Each new row is followed by what is left after taking away its nearest point in the smallest flat space through zero that holds the last named rows.

z899:
[[  22    5   71   19    6  -46  -21  -93   31   -7   -9]
 [  27  -32   70  -23  -35   -1  -28   -3   11   11   82]
 [  18  -86   31   64   43   -3  -56  -44   18 -111   17]]
New rows:
[  0  -5  19 -29  37 -47  -2  34  18  53  36] : [ -6 -13   1  -8  58 -46  -4  27  18  25  12]
[ 47 -19 -11  19  40 -35  -8 -27  34 -35 -10] : [ 43  -3 -22 -10  17 -23   7   9  23   2   7]
[-23  39  37  18  31 -14  29  12  13  52  30] : [-25  15  23  36  47  -4  20  20  10  18  28]
[ 38  44  47 -25 -39 -32 -19  33  -3 -40 -25] : [ 32  38  27 -18 -30 -24 -18  45  -8 -53 -33]
[-14 -51  21  33 -41  -9 -34  23  15  31  46] : [-27 -23  -7  44 -24 -18 -17   9  13  34  -4]
[  0  44  30 -53   6  45 -19  -2  36  16  32] : [ -7  35   7 -30  29  47 -21  -6  34 -15   5]

z389 (3 x 11):
[[  5  -9  46  13   2  -8  16  40  15 -25  -5]
 [  0 -24  40 -12 -46 -18 -11  20  51   6 -16]
 [  8 -49  -2 -35  -6  30 -19  28   0 -12  21]]
New rows:
[ -4  -2  19   1 -13  47  44 -42  47  37 -31] : [  1 -10  16   0   9  63  49 -27  27  20 -18]
[-29  -4 -43  35 -52   2  45 -53  -9  -2  35] : [-23 -24 -16  33 -51   7  50 -19  -1 -22  39]
[ 12  -4  15 -49  36 -53 -22 -11 -11 -13 -28] : [ 12  -4  13 -50  38 -51 -22 -11 -14 -14 -26]
[ 38 -27  26 -39  26 -25  17 -26  34  -2   7] : [ 37 -15  14 -33  38 -24  21 -36  21  -1   9]

z290 (3 x 11):
[[ 17 -25  30 -20  62 -78  32   7  72  -9 -16]
 [  8  66  -1  39 -49   2 -33  30 -82  -2 -41]
 [-53   5  37 -56   6 -59   9   0 -47  14   2]]
New rows:
[ 30  -3 -32   6  21   5 -16  -3  -5 -37  12] : [ 14  -2 -23 -10  21  -9 -14  -4 -20 -33  14]
[ 18  16  26  -5  -3 -11 -51   4  21   3 -74] : [ -4  -6  18 -26  -6  16 -47 -16  21  11 -44]
[-18  23  46  -2   9  -6  26  37 -11  21 -31] : [-13   7  29   4   6  30  26  25   7  21 -13]
[ 10   6 -12 -10   5  21 -33  -2  15  53 -35] : [  3   3  -6 -20  10  11 -29  -3  14  55 -33]
[-20  -5   1  24 -15  19 -14   9 -29 -20  13] : [-14 -14   9  19   4  -2  -4  10  -5 -23  10]
[ 20  10  10 -60  -1 -43  12  46   4 -14 -46] : [ 19  -3 -15 -52 -18  14   5  30   6 -11 -21]

z209:
[[ -4 -51 -20 -15  48 -17 -19 -40 -24 -18  16]
 [-30 -42   1 -26 -27   1  -9  24  14 -12   2]
 [ 29 -83  37  34  40 -54  -2 -14 -10 -23  -9]]
New rows:
[-52  19  60  37  -5  58  35   4 -49 -31  -1] : [-56   1  52  29   8  54  28  -7 -56 -37   5]
[-21 -24  21  27   4   7  23 -12 -13 -14  -1] : [-27  -5  11  19  -1  19  23 -12 -13  -9   2]
[-42  -1  14  34   3  -4  -5 -38  10  19 -11] : [-48  -1  12  29  -4   0  -6 -33  13  19 -10]
[ -4  -7   7   8   1 -14 -60  71  49  -3   3] : [  7  14 -11  11  32 -11 -62  40  31   1  11]

z832 (3 x 11):
[[ -6  23 -62  14  29  68 -26  16 -38 -26  40]
 [ -2  -1   8  51 -10   8  24  -7 -14  40  18]
 [-54  34  36   1   7 106  62 -27 -18 -50   6]]
New rows:
[  7 -12 -16   9   4  44 -11 -34 -50  22 -33] : [ 12 -19  -6  -8   0  20 -15 -34 -37  20 -47]
[-39 -17  28   1 -57  -7 -16   9  42  -2 -66] : [-36  -9 -10  24 -44  21 -32  20  18   1 -38]
[-44 -28   2 -62 -63 -13  29  21 -71  66  12] : [-45 -23 -13 -76 -54  -1  16  26 -74  47  14]

z284 (3 x 11):
[[ -58  -35   39    7  -68  -14   38  -24  -26   65   22]
 [   7  -49  111   35    5  -14   -5  -42  -44  -65  -48]
 [  -1  -38   53   -2    9  -35   39    6 -103   26  -38]]
New rows:
[-16   9 -18  31   3   5 -59   1   9 -54 -32] : [-34   2 -24  21 -14  -6 -35   9 -18  -8 -24]
[-18 -12 -19 -15 -48  35  37  -7 -10  31 -26] : [  4  -6 -16 -11 -24  40  20  -7  -1  -6 -40]
[ 38 -47  41  -1  12 -11 -13  62 -26  26  33] : [ 34 -39  32   3   2   1 -26  54  10  16  47]

z89:
[[-35 -36  39 -16 -34   6 -55 -34 -44 -37 -10]
 [ 46 -35 -14  22   4 -49 -78 -44   3 -54 -28]
 [ 29   0  52  -1 -42 -25 -73 -79  40 -36  43]]
New rows:
[  9 -27  10 -29 -16  48  14  16   9  22   4] : [ 28 -34  -1 -20  -9  32  -3   8  14  10  -5]
[-48  33  -6 -11 -49  43 -44 -47  -1  -7 -41] : [-22  47 -36   3 -24  32 -20 -28  21   7 -45]
[ 53 -30  17  11  31  53  17 -25   9   0 -34] : [ 42 -28  29   5  22  61  19 -27   6   3 -26]

z894, 3 rows:
[[ 20 -13  -7 -20  19  24   3   7  28   9  61]
 [ 41  11  39  11  39  25  53   9  34 -13 -29]
 [-17  10 -43 -23  44   6   7  22   3  13  42]]
New rows:
[ -3 -18 -19 -50  -5 -42 -62 -19 -38  17   7] : [ 27  -9   9 -42  26 -23 -22 -12 -13   7 -15]
[  3 -44  -3  42 -58 -52 -35   3 -51  39   2] : [ 24 -28  -1  35   5 -28  13  26 -21  37   7]
[-48  -3 -11  -5  20  10 -31 -22  37  25  46] : [-39   5  15  13  16   6 -15 -27  35  13  -2]
[ 63 -52 -30 -25  44   6  27  27 -37  10 -59] : [ 58 -67 -34 -29  14   1  -1  16 -43  15 -36]

z103:
[[   1   50  -10  -60  -69  -54  -15   -1  -23    7   -3]
 [ -10  -16   44 -104   23  -24  -19  -13   79   21  -28]
 [  64   -3  -43  -19   24   35  -18   38    0  -13   24]]
New rows:
[-27  -1  35  31  -2  17  23 -33 -32  20   9] : [  6   4  19 -13   2  20   6 -15 -20  19  16]
[ 49 -15  19 -48  -1   6  32  45  33 -21   2] : [ 19  -9  27  -3 -20  -4  48  29   8 -21  -1]
[-40  47 -21  22  22  -5  22 -42 -10  46 -36] : [ -8  45 -39  -1  36   9  10 -24  -1  42 -27]

z195, 3 rows:
[[ 15  51  49  -3  42  64 -42  24   4 -26  84]
 [ 27  55  25 -38   8  95 -44   8  29 -40  35]
 [ 71  69  39 -37  -3  80 -34  68  32 -14  27]]
New rows:
[-16  44 -56 -27 -40  -4   3  -3 -31 -28  47] : [ -9  41 -55 -21 -42 -20  11  11 -35 -17  43]
[-46   4  -8 -23   2 -30  10  32  30  28   0] : [-48  11  -6 -30   5 -11   1  24  35  17   7]
[  4   7  18  46  11   7  28   2  -8 -12 -20] : [  4  10  15  39   8  18  24  -3  -3 -18 -24]
[-74  45   4 -40 -18  14   8  13  28   1  -2] : [-72  39   8 -27 -14  -9  17  27  19  15   1]
[ 16 -23   4  42  -9   1  -3 -16  17 -33 -48] : [ 20 -14  19  49   4   4  -9  -3  13 -32 -24]

z592 (3 x 11):
[[-62  28   5 -36 -13 -18 -36 -33  63  34  42]
 [-26  -7  15 -59  10 -42 -34  63 -19 -13  -3]
 [-70  28  12 -52   1  30  35  43  35   7  54]]
New rows:
[ 78   4 -36  49 -33   7  77  13  11 -33  13] : [ 38  11 -26   0 -36 -41  21  20  32 -20  25]
[-56  32  35   6  43  68  41  -1 -17  26  -8] : [-36  18  34   7  42  23  -9 -16 -31  26 -35]
[-30  -1   7 -71 -42 -24 -14   7 -12  17  25] : [  8  -9  -3 -28 -43   0  12 -15 -26  11   9]

z205:
[[ 46   7 -41   3   5 -24 -62 -88  28  14  25]
 [ 20  22 -27  21 -62  50  54   6  37  30 -42]
 [-11 -39 -21  42  12 -10  68  24 -16   0 -44]]
New rows:
[-21 -46 -19  15  40   0  -3 -32  26 -52  52] : [-22 -25 -11   9   7  33  16 -11  39 -43  41]
[ -9   1 -27 -41 -12  38  49 -27  -3  45 -24] : [-19  -8 -13 -52  16  16  23 -29 -20  31  -4]
[-33 -53 -21 -16 -40  29  43  28  24  40 -45] : [-29 -51 -11 -36 -14   4 -13   0  17  29  -8]
[ 26  21   2  15  52  24  33 -22  22 -47   1] : [ 23  28  11   7  48  30  29 -15  22 -48   6]
[-49 -36 -20  -6   8  11  19 -38  39 -39 -37] : [-52 -21  -5 -24   3  19   1 -34  41 -41 -23]
[ 29  32  19  -3  38  25  34 -38  26  -7  45] : [ 20  21  22   4  45  22  51 -23  16 -11  36]

z676:
[[  66   40   15  -31  -57 -111   21  -77   -7   20    6]
 [   3    1  -48   11  -45   31   66   -4  -66   27   24]
 [  27  -20    5   34  -46  -15   -6   31  -58   47  -45]]
New rows:
[  8   9  27  27 -29 -22  51 -54  12  19  -2] : [-13  -6  31  38  -4   9  31 -25  23  10 -12]
[ 75 -13  -9 -17  27  27  -2 -35 -19  11  35] : [ 71 -22   0  -9  35  32 -20 -18 -15  12  20]
[ 31   0  45   4   0 -43 -19  14 -19 -33 -17] : [ 12   1  20   2   5  -6   8  14 -27 -41   8]
[  7  25  11  22  44 -14  71  13  13 -20   4] : [ 13  18  19  32  38 -20  59  25   5 -10 -14]
[ 51  34  -3   3 -54  41 -12 -36  13 -16  24] : [ 43  22   6  13 -42  52 -33 -14  18 -16   8]

z710 (3 x 11):
[[ 25  40 -52   8  34   0  31   7 -42  -8  44]
 [-27  11  11   6  63  -8 -21  -6 -10 -13  28]
 [ 28 -17 -26  15 -16   4 -49   8  -1  25  12]]
New rows:
[-11 -30   2  28 -43  52   5  17  52  44 -31] : [-21  -1  -9  32  12  47  19  15  27  27   2]
[ 40  -4  -5 -42   4 -47 -23  35  28 -53 -52] : [ 42   5 -15 -38  21 -48 -24  36  18 -55 -37]
[ -8  -1  30  35 -30  21 -40 -34  19  21  -7] : [ -4  25  13  32 -14  20  -1 -33  -1   8   7]
[ 43  23 -11 -44  43  50 -43  34   5 -16  49] : [ 32  14  16 -58  11  52 -15  30  24 -21  14]

z323, 3 rows:
[[  4 -11   0 -28 -35 -20 -15 -18  33  31 -36]
 [ -4 -68  23 -43  -8   3  40 -49  74  -1 -73]
 [ 18  32  16   3  32 -63 -27  26   2 -63  -5]]
New rows:
[  2 -11  -3  30  26 -44  -5   1 -78 -12   7] : [ -1 -35  -2  12   7 -36   4 -20 -54  11 -17]
[ 23 -10  42  10   0  39  16   3   7   0 -21] : [ 28   9  37  12  -8  23  -5  13  -1   5 -15]
[-14  -1  11  26  10  23  12  64  -6 -14  18] : [-11  -9  12   7 -11   8   3  52  17   3  -7]
[ -9  -8 -49 -23 -36  -2   2 -25   8 -16 -37] : [-10   4 -50  -7 -19   3   4 -12 -13 -32 -15]
[ 20  42  -6  45 -50  -4 -44  12 -27 -14 -78] : [ 10  16  -1  52 -31  31  -8   1 -27 -25 -74]

z780:
[[ -21   32   21  -23    2 -101   31    2   13   40   33]
 [  32   13  -36  -12   25  -53   -8   17   10  -38  -22]
 [ -47   41   36  -17   22  -23   22  -26   38  -20   19]]
New rows:
[-12  10 -37   8  60  32  38   9 -27  42  -2] : [-13  17 -38   4  67  22  39   8 -21  33  -3]
[  8  30  30  -2  18 -57  -4  20  28 -29 -16] : [  9   3  35  14  -5  -5 -11  20   6  -4 -14]
[-26  13 -15  -5 -14 -20   4  -2  36  11   2] : [-15   1 -24   2 -19   1  -5   2  27   9  -6]

z633:
[[-16  20   5 -57 -77   4  56 -21 -49 -14  55]
 [-59 -15   3  12 -11  16  -5 -39 -97 -23  -1]
 [ 29   0  19   9 -22  28  10 -40  -5  27  -5]]
New rows:
[ 27 -25 -47  47  29 -47  40 -15  25  51 -52] : [  1 -19 -51  21   2 -53  60 -16  -9  32 -27]
[ -1  47  29 -10 -10  45  32 -10  -1 -35   4] : [ -6  41  23   4  16  38  14   4  10 -38 -10]
[-17   6   1  31  30 -54 -20 -54 -44 -20  39] : [ 16  16   4  20  23 -56  -9 -45  -2  -5  45]
[ 25  29 -41  46 -17  -7   8  -8 -10  49   7] : [  6  29 -50  40 -11 -19   6   7 -18  34  12]
[ -7  -1 -43  40 -51 -19  26  -2   7 -25  20] : [  0  -7 -40  56 -37 -14  14  -6  14 -17   5]

z566, 3 rows:
[[ 44  57 -15 -62 -18 -15  21 -20  30  90 -12]
 [105  11 -19   3  41 -20  -7 -30  29  12 -57]
 [102 -22  71 -44   8   9 -11 -78 -29 -37 -72]]
New rows:
[-26  25  20  11 -24 -32 -20   9  11  13 -21] : [-16  19  23  17 -17 -32 -24   5   9   2 -29]
[-23  26  50  12 -36  30 -24  47   3 -28  36] : [ 24  37  35  12 -18  19 -25  36  21 -13  13]
[-42 -13 -10  14  37  -3  41 -52 -27 -53   8] : [-26  11 -24  -4  34 -11  49 -55 -10 -16   5]

z363, 3 rows:
[[ 16  39 -48 -40  37  27 -70   3  15 -10  76]
 [ 20  13 -34  15  29 -22 -62  -9  12  23   1]
 [  6  48  40  23  -7  -2  -6 -19  19  -1  -5]]
New rows:
[-37  15   6 -10  -3  -4  -9 -20 -33  17  12] : [-37  10   4  -8  -3  -8  -9 -20 -34  20   7]
[ -8 -39   7  40 -12 -11  17   4  19 -49  52] : [ -2 -33   2  51  -5 -22   0  -1  24 -40  45]
[ -5  12  35  16 -46  -4 -35   2  13 -31 -22] : [ -7 -12   6  -1 -38   0 -39  13   3 -31 -12]
[-37  32  12 -43 -33 -18  33  39 -27  -3  16] : [-25  34  -4 -23 -18 -41   0  31 -21  17   1]
[-11   9 -46 -51  -7   9  38  51  50  14  -8] : [ -4  29 -29 -26  -8  -5  27  38  60  24 -26]

z459:
[[-79  -3  26   8  17  28   9  -6   4  -2 -32]
 [-32  -3 -26  28  -2   4 -38 -19   7 -33 -53]
 [ 12 -67 -28   0  24 -24  13  26  51 -47   2]]
New rows:
[ 17  13 -46  29 -29 -50  10 -12   9  44 -45] : [ -6   1 -24  19 -15 -42  37  -1  17  52 -34]
[ -4 -31  28 -27 -19 -27 -40  14   4 -18  15] : [-13 -19  34 -26 -22 -20 -43   8  -5 -10  11]
[ 22 -86  30 -14  12  -7  19  38  19  45 -40] : [ 26 -49  23  -2  -8  -1 -11  16  -7  55 -58]

z958 (3 x 11):
[[ -27    4   13  -11  -67   64    8    8   76   65  -13]
 [  -8  -50   -5   -6  -39   15    0  -20  111   38  -45]
 [  40  -13   34    2   -6    9   10   48  104   89 -111]]
New rows:
[ 34  30 -46  41 -13 -14  18  33  19  48  31] : [ 31  15 -57  41  -9 -26  14  16  18  29  40]
[-14  50  23   0  -9 -37  17 -22  13 -13 -21] : [-19  48  21  -1 -14 -34  17 -26  15 -15 -16]
[ 41  36 -28   9 -25  -7  34 -15 -36   9 -11] : [ 36  20 -34   8 -33  -8  32 -28 -14   8 -14]

z708, 3 rows:
[[-22  18  12 -50  51  11  -9 -23 -48  21  14]
 [ -4  25   3 -58  36  -6   9 -22 -30 -52  15]
 [-58  41  11 -45  68  -6  52 -29 -60 -67  -6]]
New rows:
[ 19  -9   1 -10   9  -7  17   5 -14 -27   1] : [ 16 -15   3   2   7  -2  11   8 -13   0  -2]
[ 43  12   8  -8  -1  -9 -35  -8 -39 -11  -1] : [ 23  10   9  21  -4  -9 -17  -2 -37  -7 -17]
[ 34  12  16  -6  73  21 -39 -35  10 -48  -7] : [ 23   0  16  36  57  24 -33 -22  23 -21 -23]
[ -7 -12 -21  32  -4 -17   9  -9 -26  20  11] : [  6  -9 -23  15  -4 -20   4 -12 -24   2  19]
[ -8 -30 -59 -34 -37 -43  -2  12  23  -7  33] : [-39 -25 -52 -26 -17 -37  10   8   3  13  24]

z669 (3 x 11):
[[-12  20 -61 -40  12 -61  41  13 -19 -59 -42]
 [ 61  17  12  29 -23 -19  55  30  32 -41 -30]
 [ 27   7  -6  30  12 -13  67 -11 -25  -7  20]]
New rows:
[ 16   5  14 -18   1 -31   3 -16  -7  -3 -42] : [ 14   0  23 -10   4 -18  -3 -25 -12  14 -26]
[ 37  -5 -28   4 -50  21  -1  78 -50  42  11] : [ 26  -5 -38  -7 -46  15  -5  77 -56  39   8]
[ -1 -74  74 -25  25 -14   4   9   6  46  19] : [  1 -64  52 -39  26 -40  23  19   5  18  -3]
[-15 -19 -27 -18  23  46  -2  41  49 -21 -10] : [-11 -20 -28  -4  33  47  21  28  30 -12  10]
[-12   1 -76  -6  11  -8  38 -13  32  45  28] : [ -1   0 -58  -3  -5   2  19   1  59  44  15]
[ 16  24   5   2  17  73   9   9   5 -60   9] : [  0  22  -5  -9  24  71   0   3  -5 -56  12]

z73, 3 rows:
[[  24   56  -31   62   78  -12   -4  -53   -4 -111  -18]
 [ -17  -12  -12   17  -48   -1   10  -39   18   15    9]
 [ -13  -23    1   14   74   19   80    7  -24  -27  -50]]
New rows:
[-40  -9   4  51  -8  19  10   0  25 -51  19] : [-34 -12  18  26  -7  20  -5  33  19 -31  24]
[-30  19  37 -26  20  12  23  25  -5  47  -8] : [-25  40  21  -1  11   3   6 -10   6  20   1]
[ 49 -46 -12  24 -29 -38  -2 -39 -51 -48  11] : [ 49 -57   1   1 -24 -33   1  -8 -59 -27   8]

z872 (3 x 11):
[[-14  -3   3  16  55  14   0  45  47  28 -18]
 [ 10 -16 -68  22   2  67  26   3 -73   7  -8]
 [-56   2 -30  -6   7  14 -10  33 -70 -33   5]]
New rows:
[ 30 -10  49 -49   9 -45   1  20  10  52 -42] : [ 20 -14  20 -47   3 -24   6  23 -38  41 -40]
[-32  -5   3 -25  27  48  40   5  26 -49  46] : [-13  -6   7 -25  14  45  44 -13  32 -45  48]
[-13 -34  -8  46  47   8 -31 -38  29  -2  15] : [-17 -32  -9  39  30   1 -34 -48   8 -16  22]
[ 36 -48  52 -52  -6 -35 -23  28 -38  -4  20] : [ 44 -55  34 -37  13  -9 -12  39 -35  14  10]
[ 21 -10 -21  31  12  15  -2  40  -6 -39 -38] : [ 29  -5  -2  21  -6  -7  -7  22   5 -46 -31]
